The same things were measured in two ways. Each way mixes the same 10 hidden numbers, adds some noise and spreads widely along 6 directions of its own, which tell nothing about the thing.
In the rows, 128 means zero.
Some things both ways: the first way, then the second way.
| 150 | 158 | 141 | 174 | 148 |  92 |  98 |  90 | 144 | 129 | 107 |  70 | 127 | 133 | 159 | 122 | 122 |
|  93 | 109 | 136 | 121 | 117 | 111 | 163 | 120 | 119 | 124 |  97 | 100 | 156 |  90 | 128 | 137 | 117 | 129 | 164 |  94 | 116 | 153 | 130 |

| 116 |  83 |  73 | 113 | 171 | 139 | 151 | 176 | 157 | 143 | 122 | 138 | 109 | 134 | 143 | 126 | 130 |
| 133 | 108 | 124 |  90 | 107 |  90 | 145 |  77 | 162 | 116 |  96 | 142 |  72 | 175 | 124 |  99 | 104 | 134 | 136 | 144 | 115 | 116 | 110 |

| 151 | 134 |  76 |  88 | 186 |  85 | 107 | 174 | 179 | 140 | 128 | 130 | 128 | 132 | 184 | 107 | 180 |
|  83 |  93 | 103 | 130 | 121 | 128 | 134 | 147 | 187 | 148 | 100 | 134 | 124 | 136 | 120 | 118 | 108 | 120 |  87 | 121 | 109 |  88 | 125 |

| 149 | 107 | 122 | 167 | 172 | 164 | 148 | 128 | 127 | 115 | 107 | 111 | 132 | 125 | 153 | 146 | 115 |
| 126 | 125 | 151 |  66 | 114 | 108 | 175 | 115 | 134 |  91 | 100 |  64 | 125 | 113 | 146 | 160 | 128 |  79 | 177 | 131 |  89 | 182 | 130 |

| 145 |  62 |  98 | 140 | 145 | 110 | 120 | 109 | 149 | 130 | 141 |  67 | 103 | 146 | 202 | 128 | 164 |
| 141 | 144 | 128 |  95 | 113 | 153 | 139 | 143 | 166 |  95 |  78 |  50 | 139 | 120 | 132 | 128 | 105 |  71 | 201 | 157 | 101 | 164 | 132 |

| 118 | 141 | 148 | 186 | 162 | 118 | 124 |  98 | 127 | 123 | 120 |  79 | 129 |  95 | 179 | 130 | 115 |
| 135 | 154 | 121 |  85 | 115 | 157 | 146 | 125 | 180 | 126 | 105 |  71 | 138 | 140 | 122 | 121 | 132 | 118 | 132 | 133 | 126 | 120 | 129 |

|  97 | 196 | 147 |  95 |  92 |  94 | 124 | 139 | 160 | 165 | 113 |  87 | 138 | 144 | 129 | 140 | 115 |
| 112 | 120 | 144 | 139 | 106 | 125 | 112 |  82 | 105 | 161 | 103 | 125 | 156 |  60 | 164 |  90 | 124 | 178 |  91 |  93 | 152 | 105 | 152 |

|  89 | 128 | 167 | 120 | 184 | 131 | 150 | 144 | 128 |  94 | 120 | 117 | 177 |  96 | 153 | 108 | 131 |
| 102 | 107 | 135 |  81 | 124 | 106 | 151 | 120 | 108 |  90 | 105 | 120 | 133 | 139 | 134 | 179 | 126 |  73 | 187 | 143 |  89 | 158 | 141 |

| 125 | 160 | 135 | 181 | 158 | 123 | 144 | 134 | 111 |  97 | 103 | 145 | 118 | 115 | 105 | 128 | 110 |
| 116 | 107 |  86 | 142 | 133 | 183 | 140 | 129 | 165 | 125 | 158 | 142 | 159 | 120 | 129 |  71 | 133 | 144 |  83 | 109 | 167 | 111 |  95 |

|  81 | 177 | 153 | 121 | 108 |  64 | 126 | 116 | 131 | 111 | 129 |  73 | 115 | 146 | 152 | 142 | 139 |
| 181 | 129 |  96 | 147 | 128 | 158 |  92 | 156 | 152 | 144 | 129 | 127 | 135 | 111 | 132 |  65 | 137 | 145 | 118 | 112 | 145 | 123 |  98 |

| 121 | 146 | 102 | 177 | 153 |  63 |  93 |  76 | 120 | 118 |  90 |  64 | 105 | 160 | 149 | 116 | 101 |
| 127 | 101 | 146 | 100 | 122 |  80 | 164 | 110 | 115 | 116 | 106 |  96 | 100 | 139 | 109 | 166 | 105 |  63 | 199 | 103 |  94 | 166 | 107 |

| 150 | 111 |  99 | 135 | 184 | 123 | 136 | 135 | 141 | 126 | 107 | 142 | 138 | 119 | 149 | 122 | 143 |
| 110 | 111 | 127 | 102 | 144 | 125 | 167 | 130 | 142 |  96 | 142 | 127 | 123 | 155 | 132 | 147 | 141 | 109 | 137 | 133 | 119 | 154 | 117 |

| 135 | 118 |  82 | 140 | 147 |  88 | 159 | 124 | 104 | 143 | 122 | 112 | 126 | 136 | 134 | 104 | 132 |
| 136 | 131 | 135 | 123 | 171 | 119 | 131 | 135 | 129 | 120 | 124 | 161 | 108 | 138 | 149 |  90 | 172 | 123 | 121 |  75 | 155 | 178 |  97 |

| 167 | 111 |  82 | 143 | 179 | 151 | 127 | 120 | 104 | 145 |  91 | 107 | 114 | 123 | 204 | 118 | 180 |
| 168 | 100 | 135 | 132 | 114 | 166 | 128 | 122 | 145 |  68 | 136 | 155 | 134 | 143 | 124 | 135 | 118 | 119 | 169 | 130 | 131 | 152 | 100 |

| 153 | 177 |  87 | 129 | 198 | 122 | 138 | 157 | 141 | 137 |  63 | 118 |  90 | 128 | 182 | 141 | 135 |
| 161 | 111 | 111 | 119 | 123 | 158 | 125 | 159 | 133 |  88 | 150 | 134 | 152 | 128 | 122 | 136 | 137 | 103 | 167 | 148 | 122 | 154 | 116 |

| 153 | 132 |  39 | 120 | 172 |  99 | 112 | 138 | 155 | 169 |  92 | 141 | 100 | 151 | 148 | 113 | 126 |
| 124 | 117 | 146 | 141 | 165 | 130 | 159 | 139 | 131 | 103 | 141 | 111 | 147 | 113 | 138 | 135 | 140 | 112 | 158 | 108 | 141 | 192 | 118 |

|  86 | 114 | 124 |  99 | 110 |  90 | 135 | 139 | 138 | 129 | 129 | 117 | 134 | 134 | 114 | 125 | 108 |
| 137 |  99 | 100 | 103 |  97 | 115 | 122 | 125 | 152 | 152 | 111 | 104 | 149 |  93 | 112 | 103 | 110 | 120 | 125 | 128 | 113 | 120 | 129 |

| 126 | 132 |  86 | 129 | 174 |  96 | 129 | 138 | 134 | 148 |  70 | 120 | 105 | 118 | 144 | 121 | 130 |
| 165 | 126 | 126 |  68 |  97 | 101 | 142 | 149 | 164 | 160 | 144 | 103 |  94 | 144 |  96 | 136 | 152 | 121 |  94 |  97 | 117 | 126 | 113 |

| 139 | 109 | 137 | 118 |  98 |  80 | 116 |  85 | 156 | 132 | 116 |  85 | 135 | 180 | 113 | 145 | 143 |
|  99 |  99 | 102 |  79 | 109 | 123 | 159 |  98 | 147 | 127 | 131 | 105 | 136 | 125 | 122 | 131 | 112 |  84 | 120 | 131 | 113 | 110 | 121 |

| 118 |  76 |  95 | 101 | 156 | 127 | 174 | 182 | 133 | 127 | 116 | 131 | 113 | 121 | 141 | 106 | 152 |
| 107 | 141 | 111 |  98 | 105 | 153 | 127 | 121 | 145 | 159 |  87 |  82 | 157 |  66 | 141 |  73 | 130 | 108 |  99 |  79 | 145 | 119 | 129 |

|  60 | 113 | 133 | 106 | 146 | 105 | 178 | 147 | 134 | 127 | 135 | 149 | 146 | 118 | 100 | 114 | 126 |
| 185 | 130 | 139 | 152 | 129 | 138 | 108 | 154 | 129 | 107 | 126 | 112 | 128 | 141 | 132 | 142 | 135 | 153 | 179 | 148 | 120 | 152 | 126 |

|  84 | 148 | 124 | 123 | 170 | 119 | 112 | 137 | 119 | 101 |  89 | 112 | 133 | 118 | 170 | 145 | 129 |
| 169 |  81 | 124 | 116 |  78 | 125 | 120 | 104 | 145 | 118 | 124 |  98 | 117 | 113 | 132 | 149 |  86 |  97 | 142 | 149 |  84 | 105 | 116 |

| 108 | 127 | 150 | 136 | 126 |  88 | 103 |  96 | 128 |  98 | 143 |  86 | 165 | 109 | 173 | 130 | 113 |
| 131 |  95 | 121 | 144 | 102 | 110 | 109 | 111 | 122 | 168 |  95 | 103 | 148 |  72 | 143 | 118 | 101 | 147 | 116 |  98 | 101 |  91 | 128 |

| 134 | 156 | 119 | 148 | 146 | 107 | 166 | 119 | 139 | 157 | 125 |  95 | 114 | 145 | 135 | 130 | 132 |
| 204 | 122 | 108 | 132 | 100 | 128 |  94 | 176 | 185 | 128 | 108 | 150 | 111 | 162 |  88 | 115 | 130 | 172 | 153 | 126 | 107 | 106 | 106 |

| 140 | 120 | 132 |  97 | 128 | 146 | 163 | 146 | 163 | 124 | 165 | 128 | 140 | 152 | 157 | 144 | 153 |
| 147 | 144 | 110 | 103 | 159 | 144 | 136 | 154 | 159 | 121 | 135 | 103 | 136 | 137 | 125 | 113 | 153 |  86 | 147 | 116 | 131 | 153 | 104 |

| 118 | 141 | 118 |  81 | 126 | 135 | 140 | 157 | 167 | 155 | 115 | 139 | 129 | 159 | 124 | 134 | 155 |
| 119 | 124 | 136 | 122 | 133 | 144 | 150 | 106 | 134 | 121 | 141 | 106 | 148 | 104 | 146 | 113 | 135 | 125 | 117 | 107 | 153 | 143 | 125 |

Other things, the second way, with their names:
(483): | 104 | 127 | 110 | 117 | 156 | 163 | 142 | 117 | 153 |  98 | 123 | 115 | 171 | 133 | 136 | 117 | 127 | 108 | 153 | 150 | 144 | 141 | 130 |
(47): |  73 |  96 |  94 | 103 | 155 | 144 | 166 | 106 | 147 | 112 | 150 | 146 | 148 | 140 | 145 | 103 | 140 | 111 |  87 | 128 | 148 | 139 | 111 |
(193): | 146 | 120 | 135 |  83 | 110 |  86 | 155 | 114 | 116 | 147 | 136 | 104 | 101 | 128 | 126 | 137 | 146 | 127 | 118 |  99 | 118 | 139 | 117 |
(482): | 151 |  96 |  93 |  73 |  95 | 133 | 123 | 103 | 158 | 129 | 100 |  83 | 155 | 120 | 128 | 146 | 104 | 102 | 136 | 157 |  81 | 107 | 124 |
(279): | 145 |  79 | 119 | 123 | 136 |  92 | 127 | 106 | 123 | 100 | 126 | 177 | 101 | 157 | 129 | 125 | 118 | 117 | 157 | 139 | 111 | 148 | 100 |
(53): | 128 |  95 |  88 |  92 | 108 |  99 | 109 | 122 | 155 | 164 | 105 | 132 | 126 | 118 | 103 | 106 | 105 |  80 | 125 | 112 | 102 |  90 | 113 |
(81): | 140 |  96 | 133 | 108 |  92 | 122 | 122 | 133 | 119 | 115 | 113 |  81 | 153 |  74 | 143 | 164 | 101 |  74 | 165 | 151 |  77 | 137 | 145 |
(377): | 109 |  99 | 142 | 106 | 107 |  76 | 149 |  82 | 135 | 149 |  82 | 121 |  91 | 153 | 121 | 149 | 102 | 127 | 137 | 102 |  96 |  96 | 120 |
(227): | 130 | 142 | 148 |  95 | 135 |  94 | 161 | 123 | 109 | 137 | 127 |  98 | 101 |  99 | 140 |  93 | 158 | 108 | 130 |  79 | 154 | 194 | 118 |
(541): | 158 | 123 | 122 | 144 |  98 | 141 | 107 | 145 | 172 | 159 |  84 |  87 | 143 | 102 | 116 | 128 | 105 | 148 | 140 |  94 | 102 |  89 | 117 |
(519): | 148 | 123 | 140 | 112 | 117 |  94 | 123 | 138 | 131 | 161 | 125 | 129 |  71 | 156 | 108 | 130 | 135 | 107 | 116 |  93 | 128 | 121 | 119 |
(589): | 164 | 109 | 163 | 169 | 107 | 104 | 118 | 166 |  98 | 141 | 121 | 109 | 121 | 102 | 111 | 165 | 119 | 148 | 178 |  95 | 112 | 154 | 130 |
(293): | 148 | 117 | 112 | 147 | 131 | 148 | 104 | 160 | 148 | 127 |  99 | 125 | 157 | 102 | 129 | 106 | 126 | 138 | 150 | 114 | 119 | 134 | 119 |
(121): | 161 | 149 |  95 | 119 | 167 | 139 |  95 | 159 | 141 | 141 | 124 | 173 | 132 | 138 | 123 |  66 | 177 | 116 | 133 |  72 | 160 | 142 |  91 |
(179): | 116 | 104 | 133 | 125 | 147 | 111 | 159 |  97 | 115 |  94 | 122 | 140 | 104 | 171 | 119 | 138 | 115 |  97 | 186 | 125 | 133 | 164 | 105 |
(405): | 125 | 123 | 123 | 157 | 124 | 169 | 112 | 116 | 126 | 124 |  96 | 131 | 161 | 120 | 143 | 105 | 121 | 183 | 126 | 123 | 155 | 118 | 132 |
(167): | 159 | 145 | 125 |  82 | 119 |  84 | 123 | 137 | 134 | 155 | 113 | 140 |  88 | 158 | 103 | 109 | 159 | 129 | 135 |  93 | 127 | 130 | 119 |
(401): | 150 | 112 |  88 |  84 |  86 | 127 | 134 | 136 | 147 | 169 | 117 |  61 | 136 | 116 | 100 | 140 | 115 | 100 | 126 | 117 |  94 |  92 | 115 |
(353): | 173 | 104 | 113 | 118 |  95 | 145 | 121 | 162 | 176 | 156 | 124 |  95 | 153 |  86 | 111 | 131 | 131 | 131 | 101 |  75 | 105 | 117 | 102 |
(95): | 101 | 130 | 139 |  88 | 140 | 120 | 145 | 116 | 104 | 124 | 111 |  79 | 145 | 102 | 158 | 159 | 138 |  65 | 153 | 124 | 111 | 155 | 148 |
(80): | 144 | 140 | 141 | 120 | 114 | 134 | 118 | 161 | 135 | 140 |  93 |  91 | 145 | 104 | 112 | 135 | 135 | 116 | 163 | 101 | 126 | 153 | 138 |
(392): |  94 | 123 | 116 |  61 | 129 | 141 | 130 | 109 | 142 |  77 |  90 | 161 | 127 | 202 | 126 | 158 | 129 |  93 | 160 | 183 | 117 | 137 | 150 |
(20): | 168 | 136 | 124 | 114 | 127 | 122 | 135 | 118 | 112 | 145 | 150 |  85 | 146 |  75 | 144 |  89 | 152 | 138 | 123 |  94 | 145 | 154 | 114 |
(442): | 147 | 144 | 109 | 130 | 180 | 153 | 110 | 149 | 154 | 131 | 152 | 122 | 137 | 139 | 140 | 116 | 157 |  81 | 133 | 113 | 137 | 123 | 107 |
(176): |  70 | 107 | 113 |  92 | 140 | 138 | 167 | 108 | 149 | 119 | 127 | 125 | 160 |  87 | 153 |  96 | 145 | 102 |  87 |  86 | 144 | 151 | 112 |
(19): | 155 |  99 | 106 | 124 | 104 | 125 | 105 | 125 | 173 | 133 | 108 | 135 | 125 | 141 | 108 | 122 |  97 | 120 | 146 | 135 | 100 |  84 | 113 |
(509): | 131 |  98 | 124 |  97 | 115 | 118 | 144 | 113 | 163 | 107 | 130 | 112 | 101 | 167 | 122 | 161 | 106 |  79 | 145 | 161 |  94 | 118 | 121 |
(159): | 195 | 123 | 120 | 124 |  84 |  88 |  97 | 154 | 129 | 173 | 114 | 121 | 104 | 124 |  96 | 118 | 133 | 172 | 137 | 107 | 109 | 103 | 126 |
(160): | 169 | 142 |  97 | 118 | 121 | 147 | 114 | 166 | 176 | 149 | 123 | 107 | 146 | 111 | 103 |  81 | 142 | 133 | 132 |  98 | 139 | 128 | 104 |
(385): | 143 | 103 | 125 | 101 |  86 | 111 | 115 | 104 | 139 | 139 | 109 | 143 | 106 | 136 | 116 | 109 | 114 | 143 | 112 | 129 | 128 | 116 | 131 |
(276): | 103 | 119 |  94 | 111 | 173 | 154 | 156 | 111 | 172 |  83 | 135 | 136 | 145 | 158 | 149 |  87 | 134 | 113 | 133 | 162 | 141 | 153 | 106 |
(563): | 165 | 139 | 101 | 121 | 156 | 141 |  89 | 150 | 140 | 119 | 102 | 165 | 146 | 138 | 127 |  79 | 155 | 136 | 164 | 117 | 141 | 151 | 110 |
(431): | 123 |  77 | 104 | 137 | 117 | 121 | 131 | 110 | 118 | 141 | 135 | 113 | 146 |  90 | 121 | 117 |  97 |  97 | 141 | 120 | 122 | 126 | 112 |
(358): | 160 | 119 | 122 | 146 | 110 |  89 |  91 | 155 | 125 | 125 |  83 | 144 | 109 | 141 | 113 | 128 | 105 | 134 | 204 | 150 |  86 | 110 | 134 |
(454): |  83 | 116 | 143 | 126 | 146 | 148 | 152 |  94 | 102 |  82 | 129 | 130 | 147 | 110 | 182 | 120 | 137 | 118 | 130 | 141 | 148 | 163 | 138 |
(245): | 126 | 106 | 127 | 111 | 101 | 125 | 140 | 119 | 140 | 112 |  78 |  83 | 129 | 123 | 119 | 142 |  87 |  99 | 188 | 145 |  96 | 147 | 130 |
(149): | 139 |  91 | 125 | 144 | 148 | 124 | 149 | 136 | 147 | 137 | 124 | 107 | 150 | 101 | 131 | 140 | 129 | 132 | 133 |  78 | 112 | 153 |  92 |
(406): | 133 | 124 | 125 | 123 | 118 | 146 | 109 | 149 | 118 | 107 |  95 |  90 | 196 |  39 | 152 | 128 | 120 |  83 | 189 | 120 | 100 | 157 | 144 |
(219): | 115 | 118 | 109 |  97 | 127 | 153 | 148 | 134 | 111 | 110 | 133 | 119 | 161 |  99 | 138 | 121 | 150 |  87 | 137 |  96 | 136 | 161 | 111 |
(342): | 111 |  90 | 115 | 150 | 109 | 114 | 138 | 119 | 120 | 138 | 127 | 151 | 129 | 127 | 110 | 110 | 109 | 165 | 130 | 119 | 137 | 110 | 121 |
(337): |  85 | 127 | 106 | 129 | 146 | 124 | 132 | 102 | 151 | 153 | 101 | 144 | 151 | 115 | 138 |  73 | 130 | 151 | 106 |  93 | 149 |  95 | 124 |
(585): | 131 | 120 | 115 |  85 | 136 |  73 | 129 | 105 | 134 | 142 | 112 | 167 |  86 | 160 | 117 |  84 | 142 | 113 | 131 | 104 | 134 | 134 | 107 |
(414): | 174 | 161 | 134 | 125 | 121 | 147 | 121 | 182 | 163 | 150 | 135 |  71 | 135 |  91 | 125 | 105 | 158 | 128 | 120 |  93 | 140 | 141 | 125 |
(132): | 185 | 138 | 113 | 124 | 121 | 131 |  97 | 155 | 157 | 139 | 151 | 153 | 105 | 137 | 122 |  69 | 153 | 146 | 102 | 121 | 150 | 118 | 110 |
(28): | 152 | 129 | 119 | 134 | 107 | 130 | 114 | 109 | 161 | 136 | 124 | 152 |  93 | 169 | 120 |  80 | 120 | 170 | 112 | 134 | 147 |  83 | 114 |
(156): | 130 | 141 | 138 | 130 | 130 | 131 | 125 | 165 | 126 | 116 | 111 | 109 | 164 |  91 | 133 | 124 | 146 | 138 | 165 | 126 | 131 | 165 | 150 |
(4): | 121 | 110 | 125 | 166 | 142 | 172 | 103 |  97 | 117 |  86 | 132 | 131 | 157 | 127 | 170 | 124 | 102 | 116 | 159 | 179 | 134 | 106 | 139 |
(105): | 129 | 108 | 136 | 105 | 128 | 107 | 140 | 129 | 139 |  96 | 140 | 141 | 115 | 164 | 116 | 148 | 126 | 114 | 159 | 172 | 120 | 154 | 140 |
(417): | 220 | 128 | 137 | 163 | 145 | 162 | 123 | 184 | 169 | 103 | 161 |  66 | 131 |  88 | 155 | 112 | 140 | 123 | 149 | 131 | 115 | 182 |  92 |

Some of these things the first way, each followed by its name:
| 130 | 113 | 151 | 165 |  96 |  92 | 126 |  92 | 137 | 107 | 157 |  75 | 123 | 150 | 133 | 140 | 130 |  (245)
| 122 | 106 | 150 |  93 |  95 | 111 | 141 |  89 | 155 | 124 | 189 |  96 | 178 | 167 | 156 | 129 | 153 |  (442)
| 177 | 123 |  84 | 168 | 181 | 136 | 146 | 121 | 122 | 132 |  89 |  81 | 115 | 131 | 180 | 130 |  90 |  (406)
| 157 | 152 |  90 | 101 | 141 |  88 | 128 | 142 | 168 | 162 |  86 | 105 | 101 | 169 | 143 | 148 | 161 |  (454)
| 142 | 157 | 117 | 125 |  81 |  77 | 191 | 102 | 135 | 167 | 154 |  72 | 111 | 173 | 121 | 143 | 110 |  (563)
| 110 | 136 | 113 | 131 | 179 |  99 | 183 | 153 | 121 | 141 | 111 | 119 | 137 |  85 | 150 | 104 | 120 |  (392)
| 180 | 142 |  81 | 175 | 147 |  99 | 130 | 119 | 146 | 135 | 105 | 118 |  93 | 149 | 131 | 122 | 109 |  (589)
| 174 |  49 |  55 | 140 | 119 |  75 | 126 |  80 | 120 | 145 | 127 | 102 | 122 | 162 | 136 | 128 | 128 |  (279)
| 118 | 121 |  85 | 114 | 161 |  95 | 159 | 159 | 157 | 143 | 102 | 133 | 100 | 119 | 139 | 130 |  99 |  (159)
| 132 |  97 | 130 | 136 | 127 | 143 | 173 | 150 | 162 | 129 | 149 | 134 | 124 | 148 | 102 | 132 | 135 |  (28)
| 117 |  75 |  89 | 145 | 120 |  66 | 127 | 105 | 108 | 143 | 101 |  92 | 117 | 121 | 123 | 104 | 123 |  (385)
| 153 |  97 |  95 | 173 |  97 |  71 | 104 |  77 | 118 | 102 | 122 | 103 | 113 | 157 | 111 | 134 |  88 |  (431)
| 114 | 153 | 100 | 119 | 180 | 119 | 139 | 171 | 140 | 138 | 112 | 118 | 115 |  94 | 194 |  97 | 137 |  (80)
| 135 | 143 | 100 | 145 | 145 |  91 | 116 | 111 | 147 | 130 | 120 | 103 | 102 | 158 | 150 | 122 | 129 |  (179)
| 170 | 171 | 123 | 159 | 106 |  91 | 155 |  88 | 120 | 138 | 145 |  47 | 115 | 155 | 178 | 136 | 115 |  (121)
| 170 | 128 | 106 | 119 | 118 | 119 | 154 | 121 | 167 | 157 | 157 | 104 | 118 | 156 | 167 | 147 | 157 |  (541)
| 108 | 135 | 133 |  99 | 162 | 132 | 120 | 151 | 162 | 113 | 128 | 127 | 149 | 135 | 167 | 136 | 160 |  (509)
| 112 | 110 | 121 | 123 | 147 | 128 | 138 | 128 | 144 | 133 | 146 | 131 | 151 | 113 | 150 | 114 | 120 |  (483)
|  93 | 175 | 180 | 132 | 107 | 125 | 115 | 145 | 146 | 102 | 132 |  84 | 131 | 150 | 133 | 138 | 130 |  (227)
|  82 | 103 | 172 | 155 |  98 | 108 | 166 | 101 | 106 | 109 | 161 | 104 | 152 | 135 |  82 | 111 | 112 |  (160)
| 125 |  92 | 114 | 135 | 130 | 143 | 144 | 121 | 128 | 106 | 148 | 141 | 131 | 164 | 119 | 162 | 143 |  (417)
|  81 |  89 | 102 | 152 | 189 |  85 | 114 | 113 | 114 | 108 | 117 | 126 | 144 | 100 | 145 | 102 | 111 |  (276)
| 113 | 118 | 109 | 109 | 129 |  68 | 137 | 124 | 135 | 154 | 130 | 106 | 122 | 102 | 174 | 111 | 163 |  (405)
| 151 | 111 |  74 | 114 | 176 | 113 | 155 | 156 | 156 | 152 | 108 | 107 | 102 | 122 | 184 | 120 | 121 |  (167)
